The rows of a group lie close to one hidden flat surface of 7 dimensions, which may be shifted away from zero. Surfaces can cross.
Some rows, each with its group after it:
[ 2.38 -0.17  1.44  1.78 -1.57  0.79  1.27  1.25  0.17 -0.04 -1.70  0.55
 -0.67 -3.71  1.52 -0.07]
Tapi
[ 0.88 -0.34 -0.84 -0.11 -2.74 -1.85  1.91  1.30  1.31 -4.07 -4.30 -0.28
 -2.73 -2.96 -5.26  2.97]
pataf
[-1.42 -1.03  1.50  0.43  2.27  0.40 -1.32 -1.93 -1.15  3.65 -0.36 -2.37
 -0.41  0.44  1.03  1.50]
Tapi
[ 0.34  3.62 -5.46 -3.48 -1.29  2.42  2.36 -0.94 -0.40 -0.29  0.91  0.13
  3.71  0.47  3.30 -3.08]
mefu
[-0.89  1.23 -0.08 -2.03 -1.53  2.62  0.32  0.36 -1.83 -0.64 -3.98 -1.27
  2.66 -0.18 -2.91 -1.48]
mefu
[ 1.46 -0.14  2.18  2.85 -0.28  1.17 -2.51  0.19 -2.28 -2.72 -1.38  1.93
 -1.64 -0.35 -1.08  1.51]
Tapi
[-2.12  0.46  0.97 -3.39  2.73 -0.51 -1.72 -1.46 -1.80 -2.39 -1.84 -3.45
 -2.62  3.07  1.41 -0.05]
nubev
[ 0.34  2.47  0.39 -2.68  1.72 -0.31 -0.33  0.54  0.21  4.42  1.35  0.69
 -0.53 -0.48 -1.49  0.97]
pataf
[ 0.82 -1.30 -2.86  0.42 -2.69 -1.22  2.25  1.04  0.78 -3.62 -0.47 -0.04
 -2.15 -1.82 -2.40  1.91]
pataf
[-1.47 -2.25 -0.79  0.35  0.29 -2.09 -0.03 -0.44  0.59  0.41  0.29 -0.15
 -1.32 -0.32 -1.86  3.07]
pataf
[ 0.27  1.20 -3.70 -1.19 -2.89  1.14 -1.20 -0.68 -1.38 -1.60 -1.17  1.12
 -1.24 -0.91  2.12  0.44]
sodo
[ 2.80  0.14  2.82  1.35  5.54 -0.17 -1.03 -2.72 -1.55 -0.82  2.08  1.57
  1.21 -0.85  1.76  4.16]
fugar
[-1.63 -3.82 -3.18  1.64  0.49 -3.40  0.05 -2.06  2.09 -1.11  3.58  1.60
  2.04  1.07  3.75  1.75]
Tapi
[ 0.17 -0.49  0.88 -1.52  0.41 -0.92 -1.12  0.54 -0.52 -6.27  0.22 -0.39
 -1.91  1.55  5.00 -1.90]
nubev
[-0.55  0.96  1.64 -0.20  3.35  0.86 -0.25 -1.79 -0.35  2.81  0.56 -0.73
  2.97  0.90  0.69 -0.60]
sodo
[-0.75 -0.70  1.20  0.85  2.23 -2.64 -1.78 -0.98  0.69 -0.17  0.74  0.19
 -1.46  1.07  0.45  1.49]
mefu
[ 2.97  0.08 -0.78  1.52  0.12 -0.09  0.95 -0.11 -0.15  0.04  1.71  2.95
 -1.51 -2.66 -1.64  4.19]
nubev
[ 2.72  3.12  1.63  0.85  0.47  0.60  2.71  1.24  0.66 -1.43 -3.17 -1.93
 -0.38 -1.89 -4.70 -1.08]
nubev
[ 0.58  3.68  0.04  1.90  0.41  0.56  0.56 -0.54  1.07 -2.10 -1.99 -1.93
  0.83  2.69 -2.61 -4.38]
sodo
[ 1.71  0.45 -0.60 -1.24 -0.48 -1.60 -0.75  0.71  0.10 -4.96 -0.15  0.93
 -2.85  0.34  3.07 -0.58]
nubev
[ 2.18  3.92 -1.30 -0.44  0.05 -1.04  1.74 -0.42  1.87 -2.27 -0.53  2.48
  3.59 -0.89 -1.10 -1.89]
sodo
[ 1.10  1.55  0.54 -0.70  1.25  0.26 -0.05 -1.69 -0.47  0.53 -2.29 -0.27
  1.15 -2.27  2.00  1.38]
fugar
[-0.21 -1.96 -0.55  0.82  0.46 -1.76 -0.47 -0.43 -0.10 -1.90  0.11  1.50
 -1.22  0.14 -1.66  3.40]
mefu
[-1.77 -1.60  0.52  0.28 -2.23  1.16 -0.73 -0.02  0.15  1.60 -1.75 -0.78
  1.26 -0.48  3.59 -2.81]
fugar
[ 0.06 -0.22 -2.23  3.06 -2.10 -0.10 -0.20  0.01  1.90  2.02  3.07  2.83
  1.32  0.18  2.59 -1.83]
pataf
[-0.38 -1.52  1.70 -0.48  2.54  1.40 -1.68 -1.71 -2.46  0.01  0.44  2.13
  3.43  0.05 -0.48  3.56]
mefu
[-2.19  1.60 -0.54  1.15  2.86 -1.71 -2.72 -4.47 -0.19  1.66 -1.96 -2.72
 -1.93  2.71 -1.57  2.79]
Tapi
[-0.57 -1.27 -0.73 -1.91 -1.95 -1.03  2.74  1.03  0.98  3.13 -3.50 -5.27
 -4.72 -3.51 -0.65  1.38]
Tapi
[ 1.61 -3.23  1.21  2.55  0.44  0.62  1.61  2.45  0.98 -1.64  5.95  2.40
  1.83  1.21  3.63 -2.89]
fugar
[-2.84 -6.27 -0.59 -1.12 -1.66  2.16  0.17  0.13 -3.33 -3.40 -2.04  0.34
  2.72 -0.08 -3.22  4.18]
mefu
[ 3.36  8.81 -6.48 -2.99 -0.70 -0.60  0.46 -1.22  1.12  1.80  1.47  2.56
 -1.21 -0.79  0.15 -0.48]
mefu
[ 1.88 -0.10  0.81  2.95 -1.64 -2.36 -2.18 -1.65  0.47 -0.54 -4.59  1.05
 -3.48 -4.32  2.15  3.44]
fugar
[ 1.75 -0.31  1.36 -1.23  0.85 -1.30  1.36 -0.28  1.18  0.00  0.01  0.55
  0.94 -3.24  4.63  0.40]
fugar
[-2.90 -0.83  0.17 -0.56  2.23 -0.25 -2.18 -1.88 -1.25  2.30 -0.28 -2.68
 -1.55  2.43 -0.74  2.08]
Tapi
[-1.67  1.49  4.85 -1.56  6.22  0.32 -2.21 -1.23 -0.87  6.76  2.28 -3.32
 -1.37  2.92  3.47 -1.70]
fugar
[-1.73 -3.51  0.92 -1.28  2.42 -0.36  2.10 -1.41 -0.26  2.22 -0.90 -1.60
  3.44 -1.34 -1.67  3.94]
sodo
[-1.21  1.24  1.04  1.64  1.28  0.91 -1.30 -1.90 -0.01  3.77  0.03 -1.69
  0.98  1.01  0.52 -1.41]
Tapi
[ 0.93  1.38 -1.21 -0.44 -0.08  0.05 -0.13 -0.62 -0.56 -0.91 -0.10  1.60
  1.58 -0.34 -0.71  0.94]
mefu
[ 2.89  2.92  3.13 -1.91  1.71  0.70 -0.87  0.62 -0.71 -3.05 -1.31  0.35
 -0.57 -0.05  4.05 -2.21]
nubev
[-0.59  3.23 -5.31 -1.44 -0.35 -2.36 -2.43 -1.82  0.61 -2.40  1.60 -0.16
 -4.15  3.55  0.72 -0.32]
sodo
[-0.51 -1.34 -3.23  1.37 -2.52 -2.24  1.71  0.25  1.19 -1.11 -1.04 -1.07
 -2.92 -0.92 -4.16  2.73]
pataf
[ 0.79  0.58 -0.02 -2.14 -1.25 -0.26  0.71  1.26  0.90 -0.93  0.10  1.59
  0.91 -0.94  1.75 -1.61]
Tapi
[ 1.29 -0.10 -1.06 -0.62  0.27 -0.83 -0.28  0.10 -0.14  0.61  2.55  3.04
  0.06 -0.74  1.31  2.05]
mefu
[-0.82  3.91 -1.85 -2.29  0.18  0.17 -0.94 -0.64  0.21  2.19  0.65 -0.66
 -0.46  1.93  1.28 -3.19]
pataf
[-0.79 -1.37 -2.79  1.78 -1.97 -1.75  2.61 -0.68  2.30  1.91 -0.49 -2.97
 -2.14 -1.45  0.34  0.41]
Tapi
[ 2.70  5.98  1.63 -1.03 -0.05  1.57 -0.33  0.95  0.13  0.76 -2.37  0.63
  0.06 -0.99  0.14 -4.32]
nubev
[ 0.36  0.00  0.05 -0.17 -0.40  0.31  0.11  0.08 -0.79 -2.66 -2.03 -0.88
  0.01 -0.27  0.06 -0.27]
pataf
[-1.29  0.33 -3.01 -0.47 -0.62  2.09  0.51 -1.02 -1.17 -1.16 -0.09 -3.98
 -0.61  2.79  1.36 -2.15]
pataf
[ 0.48 -0.33  0.64  1.95  3.59 -0.15 -1.03 -1.93 -1.88 -1.53  2.60  0.03
 -0.76  2.42 -1.66  3.87]
fugar
[-0.79  0.20 -1.68 -1.31  1.42 -2.06 -0.51 -0.73  0.45 -0.24  0.75 -2.51
 -3.90  2.01 -0.13  0.81]
nubev
[ 1.44 -2.38 -1.06  1.34 -1.94 -2.27  0.76  1.58  1.29 -7.62  1.07  1.50
 -3.11 -0.07  3.27 -0.61]
nubev
[-0.35  2.45 -2.07 -3.55 -1.05  3.31 -3.24 -1.88 -3.48  2.17 -0.27  1.32
 -0.14  0.14  5.33  0.27]
sodo
[-0.85  0.38 -3.00  3.86 -2.44  1.97  1.39 -1.10  1.73  4.38  0.85 -2.15
  1.29  0.07 -0.24 -2.52]
pataf
[ 0.24 -0.04  0.01  0.17 -1.16  2.26  0.64 -0.54 -1.05  0.46 -2.52 -0.94
  1.73 -1.69 -0.10 -0.23]
sodo
[ 0.67 -2.09 -3.09  3.27 -0.94 -3.08  0.04 -0.39  1.51 -5.17  2.80  1.63
 -2.20  1.83  0.27  1.04]
sodo
[-0.15  0.49  0.15 -0.61  2.29 -2.28 -0.25 -0.59  0.95  0.38  0.50 -2.54
 -3.81  0.52  0.33  1.60]
fugar
[ 0.70  0.67  1.80  2.03  0.91  2.11 -2.73 -1.12 -1.59  0.83  1.53  0.64
  0.66  1.71  4.17 -2.48]
sodo
[ 4.31  2.99  2.73  2.59  0.98  0.82  3.79  1.46  1.59  1.29 -1.21 -1.37
 -0.17 -3.03 -4.68 -0.90]
nubev
[-0.25 -2.44  0.76  1.89 -1.94 -0.24  0.47  1.76  1.09  0.39  2.32  0.13
 -0.39  0.33  3.64 -2.42]
fugar
[ 1.22  0.25  0.18  1.46 -2.93 -0.77 -0.25  1.33 -0.03 -3.58 -3.76  2.20
 -1.22 -1.94 -5.15  1.68]
mefu

New rows, each followed by its group:
[ 0.06  1.00 -0.34 -0.60 -0.22  2.09 -0.67 -0.63 -1.20 -3.92 -0.72 -0.86
  1.23  1.85  3.24 -3.50]
pataf
[-0.68 -4.63  1.36  1.73 -2.00  0.23  0.10  0.96 -1.14 -4.65 -2.58  1.11
  1.41 -0.84 -2.74  2.46]
mefu
[ 1.05 -0.85 -3.97 -0.24 -2.12  0.16  1.32  0.66 -0.41 -5.38  2.07  0.82
 -0.85  0.78  2.87 -0.63]
pataf
[ 0.87  2.38 -0.40 -1.74  1.42  2.04  0.68 -0.04 -0.64  2.79  1.33 -0.38
  1.17 -0.15  0.93 -1.34]
pataf
[ 0.82  0.13  4.39  2.59  1.74  2.12 -2.31 -0.94 -0.85  2.94  0.15  1.35
  1.58 -0.64  3.90 -1.51]
fugar
[-0.74  3.86 -2.88 -2.85  1.70  1.03 -0.72 -2.92 -1.76  0.35 -2.27 -1.79
  1.36  1.70 -2.78  1.39]
mefu
[ 1.84  2.28  2.20 -1.94 -2.84  2.65 -0.42  3.63 -1.33  2.98 -0.96  4.34
  1.57 -3.61 -1.36 -1.99]
mefu
[-3.44 -3.27 -2.28 -2.68 -1.38 -1.27  0.89  0.74 -0.01  0.76  0.87 -2.90
 -2.90  1.12 -0.64  1.29]
Tapi
[ 1.39  1.97  0.00  2.36 -0.62 -0.75 -0.47  0.47  0.52 -0.48 -0.66 -0.75
 -2.52  0.50 -1.13 -1.32]
fugar
[ 0.75  0.15 -0.45 -1.13  0.54  2.26  0.16 -0.13 -1.91 -3.19  0.99  0.31
  1.67  1.13  4.31 -2.20]
pataf
[ 1.68 -0.09  3.01 -0.08  4.07 -0.38 -0.18 -1.04 -0.20  1.07  1.83  0.45
  1.50 -0.61  3.39  1.70]
fugar
[ 4.67  0.97  1.24  1.13  0.10 -0.15  2.11  0.75  1.06 -2.75  0.51  3.89
  2.87 -4.01  3.86 -0.45]
fugar
[-1.95 -2.93 -2.08  0.12  0.45 -0.58 -0.89 -1.88 -0.81 -0.62  1.68 -1.05
 -1.73  1.64  1.08  3.19]
sodo
[ 0.29 -1.17 -4.99  2.83 -4.85 -0.33  4.17  0.63  1.88 -2.38 -2.01 -3.13
 -2.45 -1.88 -4.93  1.07]
pataf
[ 1.01 -2.02 -1.61 -0.96 -1.30 -2.98  1.79 -0.94  0.88 -1.99 -2.79 -1.08
 -2.92 -3.69  1.13  3.83]
Tapi
[ 0.15 -0.84  2.57  2.41  2.66  1.61  0.99 -0.74 -0.33  4.07  1.08 -0.42
  2.82 -0.21 -2.53  1.13]
nubev
[-0.38 -1.50 -2.04 -1.09 -1.08 -1.36 -0.11 -0.23 -0.83 -6.02 -1.66 -0.82
 -3.28  0.45 -2.05  3.23]
nubev
[ 1.26  5.48  3.64  1.25  5.02  0.17 -2.21 -3.30  0.37  1.78 -2.17 -0.97
  3.50  2.02  0.67 -2.98]
mefu
[ 1.86  3.36  0.47  1.36 -1.21 -0.05  0.91 -0.43  1.21  2.38 -4.56 -2.73
 -1.93 -3.28 -0.80 -0.59]
Tapi
[-2.86 -2.58 -0.65  2.36 -3.68  1.47 -1.73  0.15 -0.47  0.81 -1.35 -1.10
  0.40  0.96  1.15 -1.94]
fugar
[ 2.08  3.12  2.97 -1.09  4.04  1.84  0.27 -1.48 -1.86  4.03 -0.65 -1.05
  0.30 -1.50 -3.64  3.45]
nubev
[ 0.74  2.10 -1.16  1.91 -0.81 -1.56  0.02 -0.83  1.62 -3.41 -3.12 -0.73
 -0.12  0.48 -2.03 -1.04]
mefu
[-0.44 -1.45 -1.74 -1.41 -1.30 -0.93  3.09  1.16  1.73 -1.07  2.30 -0.69
  0.71  0.35  2.14 -2.14]
fugar
[-0.60  0.10 -1.48  1.66  0.26 -1.42 -1.06 -1.08  0.51 -1.46  1.71 -0.33
 -1.12  1.89  1.17 -0.08]
sodo
[-2.91 -2.19 -1.09  3.17  3.06 -1.90 -4.17 -4.82 -1.25 -0.16  0.78 -1.89
 -2.28  3.99 -1.80  4.85]
Tapi
[ 0.32 -1.38 -0.63  2.77  0.34 -2.01  0.00 -2.68  0.63  0.33 -2.01 -2.14
 -2.36 -2.10  0.34  3.94]
Tapi
[ 3.67 -0.18  0.61 -1.49  0.51  2.68  4.22  2.23 -1.62 -2.46  1.15  0.98
  1.05 -3.44 -1.06  2.18]
pataf
[ 1.20  0.68  0.52 -0.32  2.01  0.20  1.04  0.14  0.15 -0.43  2.44  0.37
  1.20  0.65  0.93 -0.98]
fugar
[ 2.06  1.89 -1.17 -2.48  2.38 -1.74  3.16  0.15  1.59 -1.78  1.50 -0.42
 -0.17 -0.26 -0.19  0.75]
fugar
[ 2.66  2.35  1.10  2.62  2.09  0.03 -0.76 -2.22  0.11 -2.33  0.10  3.48
  3.69 -0.28  1.02  0.64]
mefu
[-2.63 -1.93  0.79  0.06  0.76  0.68 -2.19 -0.52 -1.44  1.13  1.44 -0.71
 -0.66  2.99 -0.16  0.45]
Tapi
[-1.50  1.71 -0.86  1.00  3.45 -3.24 -3.23 -5.57 -0.03  0.02 -2.66 -1.64
 -1.25  1.77 -0.45  3.84]
Tapi
[-2.16 -0.98 -1.93 -1.18  0.74 -1.06 -1.78 -1.16 -1.11  1.00  1.82 -0.56
 -2.69  1.67  0.28  2.50]
nubev
[-1.27  1.68 -0.35 -1.21  1.04  0.37 -2.02 -0.96 -0.60  3.19  0.86 -0.69
 -0.98  1.98  0.16 -0.33]
nubev
[ 0.25 -3.63  0.17  1.45 -1.87 -1.57  0.13  1.67  0.69 -1.37  1.55  2.14
 -1.16 -1.36  0.85  1.22]
mefu
[-1.74 -1.09  0.14 -1.31  0.89 -1.81  0.83  0.63  1.57  2.05  1.68 -3.01
 -3.51  1.40  2.20 -1.89]
fugar
[-1.58 -2.91 -1.62 -5.95  2.28 -3.78 -1.16 -1.40 -0.26 -5.15  1.26  3.40
  1.12  1.01  3.63  3.71]
Tapi
[-0.36 -2.32 -0.20  4.08 -2.08  0.76 -1.37  0.44 -0.28 -1.48  1.02  0.69
 -0.85  1.24 -0.41 -0.18]
fugar
[ 2.73  1.07 -0.48  0.53 -0.02  2.93  1.60  0.42 -0.89  0.02  2.79  1.59
  2.59 -0.41  3.75 -2.43]
pataf
[-1.88 -0.13 -0.91 -2.04  2.21 -0.62 -0.95 -1.86 -0.41  2.03  1.70 -0.97
 -0.56  1.51  1.42  1.37]
mefu
[-0.92 -2.08  1.09  3.48  1.41  0.11  1.75 -0.91  0.69 -3.06 -0.85 -2.81
  2.12  2.14 -3.20 -0.14]
sodo
[-2.22 -1.90  1.68  1.81  2.79  3.75 -1.28 -2.27 -3.17 -0.70 -0.91 -4.54
  1.66  4.06 -0.35 -0.72]
sodo
[-0.27  1.31 -3.21 -2.45  1.23 -2.13  0.76 -1.77  1.42 -0.57  0.07  1.27
  2.35 -0.45 -1.64  1.99]
sodo
[ 0.91 -3.19  2.96  0.94 -3.33 -1.40  0.16  4.69  1.54  0.94  1.99  3.32
 -2.19 -2.84  1.56 -1.54]
mefu
[-0.81  1.38 -0.64 -3.42  0.38  0.95 -0.76  0.20 -1.55  3.35  0.11  1.26
 -0.44 -0.77 -1.75  1.76]
mefu
[ 0.45 -1.44  0.43  3.44  0.27 -0.33 -1.98 -1.60 -0.59 -1.78  0.90  1.57
 -0.22  0.68  0.37  1.87]
Tapi
[-1.07  1.38 -1.19  0.99 -1.83  1.95 -1.11 -0.95 -0.86  0.22 -2.43 -4.07
 -3.43  1.93 -0.63 -2.24]
sodo
[ 2.03  2.36 -1.20 -2.41 -0.14 -0.13 -0.14  1.10  0.01 -1.37  1.21  1.92
 -0.52  0.03  0.95 -1.26]
pataf
[-3.22 -0.67 -0.69  3.09  0.62  1.06 -3.06 -3.03  0.16  3.80  1.94 -0.96
  2.76  4.13  5.11 -3.90]
pataf
[ 0.78 -2.47  0.54  3.32 -3.71  1.88  0.25  3.12 -0.53 -0.77  1.25  1.34
 -1.28 -1.04 -0.42 -1.33]
Tapi
[ 0.03  0.70  0.24 -0.30 -0.49 -0.12 -1.63 -0.30 -0.01 -2.06 -0.48  1.51
  0.61  0.78  2.87 -2.00]
pataf
[-1.22 -3.94  1.41  0.07  2.61 -0.26 -1.65 -1.22 -2.10 -0.19  1.71  2.11
  1.24  0.27 -0.96  5.93]
mefu
[-0.82 -1.23  2.54 -2.43 -3.38  4.29  1.12  4.32 -1.12  2.67 -0.52  1.05
  3.43 -1.79  2.65 -5.21]
mefu
[-2.35  2.36 -3.98 -1.04 -4.58 -0.94 -2.28  0.66  0.99 -1.27 -1.26  0.10
 -2.59  2.49  0.04 -4.13]
nubev
[ 4.43  2.83  2.40  3.58 -1.34  0.61 -1.52  0.20 -0.30 -2.67 -2.46  3.61
  0.59 -3.06  1.13 -0.52]
Tapi
[-3.07  1.00  4.68  0.46  2.82 -1.19 -4.98 -2.63  0.21  3.19 -2.96 -0.44
  2.42  2.19  1.00 -2.05]
pataf
[-2.17 -2.88  0.64  2.50 -1.27  2.21 -1.56  0.17 -0.76  1.01  0.50  1.58
  4.31  0.99 -0.43 -1.14]
nubev
[-1.65  0.25 -1.23 -2.51 -0.26 -1.13 -0.31 -0.51 -0.52 -3.88 -3.11 -4.00
 -4.09  1.86 -2.42  0.62]
nubev
[-0.84  0.54  0.32 -0.26  2.18 -1.22 -1.27 -1.85 -0.12  0.76 -0.23 -0.34
 -0.20  1.16 -0.71  1.55]
mefu
[ 1.64 -0.58  3.09  5.20 -2.41  2.66 -2.63  0.03 -1.33  0.26 -2.30  3.44
  2.50 -2.40  3.41 -1.51]
fugar
[-0.12 -1.77  3.25  3.39  2.20  0.09 -0.33  2.81  1.55  2.07  7.09 -0.39
 -3.11  3.62  2.96 -4.50]
fugar
[ 3.44  1.92  2.44  0.44 -0.91 -0.21 -0.22  2.95  1.44  2.32  2.42  4.99
  0.65 -3.14  2.78 -2.15]
mefu
[ 1.92 -2.83  2.27  5.19 -2.17  0.21 -2.54 -0.82 -0.83 -1.08 -1.73  3.05
 -0.12 -3.62  3.93  2.02]
fugar
[-0.55  3.18  1.51 -2.12  4.74 -0.58 -1.56 -1.56 -0.07  5.45  2.73 -2.56
 -2.69  2.28  2.76 -0.35]
nubev
[ 1.12  2.04  1.97  2.95  0.76  0.77 -1.48 -0.04 -0.16  1.12  0.30 -0.51
 -1.68  0.78 -0.10 -1.86]
fugar
[-1.11 -3.34 -1.79  3.25 -3.62  1.10 -0.23  2.23  0.10 -0.84  3.46  0.79
 -1.25  2.42 -1.46 -2.19]
Tapi
[ 0.63 -0.32  2.41  0.78 -0.31 -0.31 -1.31 -1.52  0.23  1.61 -3.72  0.25
 -0.02 -3.40  4.83  0.94]
fugar
[ 3.99  1.88  2.58  1.42 -0.42  2.08  3.20  2.27  0.35  2.65 -0.39  2.14
  2.80 -4.77 -1.91 -0.01]
pataf
[ 4.39  0.36  0.80  2.56 -2.16  2.77  3.67  2.11 -0.15 -2.48 -1.59  1.34
  2.13 -3.75 -1.03 -0.92]
pataf
[ 3.53  2.38 -0.80  1.95 -1.91  1.24  0.43  0.73  0.28 -3.82 -0.40  3.72
  3.37 -1.52  1.78 -2.82]
sodo
[ 1.55  3.63 -0.86 -0.02 -1.28  0.63  0.00  0.64  0.16  0.72 -1.49  1.17
 -0.40 -0.89 -1.67 -1.10]
nubev
[-1.54  1.32 -3.46  1.17 -3.60  0.59 -1.99  0.01  0.36  3.66  0.70  2.64
  0.00  0.70 -1.73 -0.82]
nubev
[-0.90 -3.32  2.99  0.39  0.71 -3.22 -1.75 -0.65 -0.10 -2.91 -3.07  0.85
 -0.94 -1.06 -2.37  4.33]
pataf
[-0.12 -3.37 -0.39  3.91 -2.72  0.04  1.33  0.69  0.36 -2.44 -0.66  0.56
  1.66  0.09 -2.94  0.19]
nubev
[ 0.86 -1.44 -2.26  1.47 -3.03  1.95  0.69  0.04 -0.92 -3.51 -0.88  2.69
  4.32 -1.64  0.49 -0.70]
fugar
[-1.58 -0.27  0.41 -1.85 -1.19 -0.67 -0.20  1.38  0.66  1.96 -0.80 -0.72
 -2.20 -0.02 -0.94 -0.66]
mefu
[-1.20 -2.18 -0.21 -1.17  1.86 -0.32 -0.20 -0.92 -0.88  0.38  1.56 -1.00
 -0.41  0.79 -0.02  2.86]
pataf
[ 1.37 -3.07  0.73  1.60  0.16 -0.95  1.38  0.72  0.04 -2.27  0.95  2.75
  0.96 -2.32 -0.47  3.12]
pataf
[ 1.25  3.39 -0.47 -3.11  0.32  0.47 -1.56  0.86 -1.22  3.92  1.43  3.09
 -0.92 -1.62 -1.73  2.08]
mefu
[-0.63  3.72 -4.02 -3.72 -2.52 -2.84 -0.81 -0.25  1.16 -4.84 -3.24  0.24
 -2.63  1.49 -3.15 -0.35]
Tapi
[ 2.00  0.34  1.41  3.22  1.80  0.70 -0.81  0.09 -0.12 -0.93  2.83  1.28
 -1.05  1.51 -0.49  0.07]
fugar
[-0.76  3.70  0.72 -1.98  0.94  0.40 -2.41 -0.84 -0.99  0.78 -2.57 -1.10
 -1.26  1.48 -1.40 -1.13]
Tapi
[-0.30 -1.52 -0.38 -5.13  0.84 -2.40 -0.12 -0.15 -0.79 -3.00 -1.95  0.39
 -1.12 -1.65  1.75  3.85]
Tapi
[ 0.50  0.84  1.27 -0.94  2.48 -0.83  0.32 -0.17  1.12  1.47  1.89 -1.38
 -1.21  0.77  2.05 -0.80]
fugar
[ 2.75  2.17  0.63  1.92 -1.30 -1.31 -0.56  0.98  0.94 -1.89 -1.38  3.54
 -1.27 -2.03 -2.44  0.59]
mefu
[ 3.64  2.12  1.95  3.46  0.89 -0.93 -1.37 -0.56  0.16 -3.12 -0.92  4.72
  1.75 -1.95 -1.45  1.47]
mefu
[-2.60  0.40  0.76 -1.57  1.26 -0.39 -0.67 -0.34  0.02 -0.75 -1.64 -4.30
 -1.70  3.11 -0.42 -2.51]
nubev
[-2.98 -3.21  4.03 -0.28 -0.35  0.41 -1.73  1.18 -1.58  0.81 -3.29 -1.27
 -0.31  0.26 -3.73  0.36]
mefu
[-1.05 -0.42 -3.70 -0.57  0.69 -2.09 -0.55 -2.55 -0.31 -2.47 -0.39 -0.46
 -1.48  1.09 -3.27  5.06]
mefu
[-0.58  0.01 -2.59  1.90 -2.34 -1.62 -0.12 -0.50  1.43 -0.69 -1.18 -1.94
 -3.23  0.55 -2.56  0.66]
Tapi
[-0.53  1.77 -2.68 -0.30 -1.12  0.36  1.15 -0.91  0.43 -2.08 -2.98 -2.29
 -0.04  1.04 -3.45 -0.85]
sodo
[ 1.54 -0.12  0.44  1.19 -1.76  0.46  1.64  1.22  1.08  0.91 -0.28  0.90
  1.29 -2.66  2.18 -2.18]
Tapi
[ 1.84  2.38  3.40  1.43 -0.89  3.26 -0.90  0.99 -1.52  1.63 -2.86 -0.55
 -1.25 -2.24 -0.94 -1.69]
Tapi
[-2.03 -0.69 -1.57 -1.71 -1.12 -0.95 -1.74  0.06 -0.45 -2.71 -0.87 -1.17
 -2.77  2.36  1.23 -0.98]
nubev
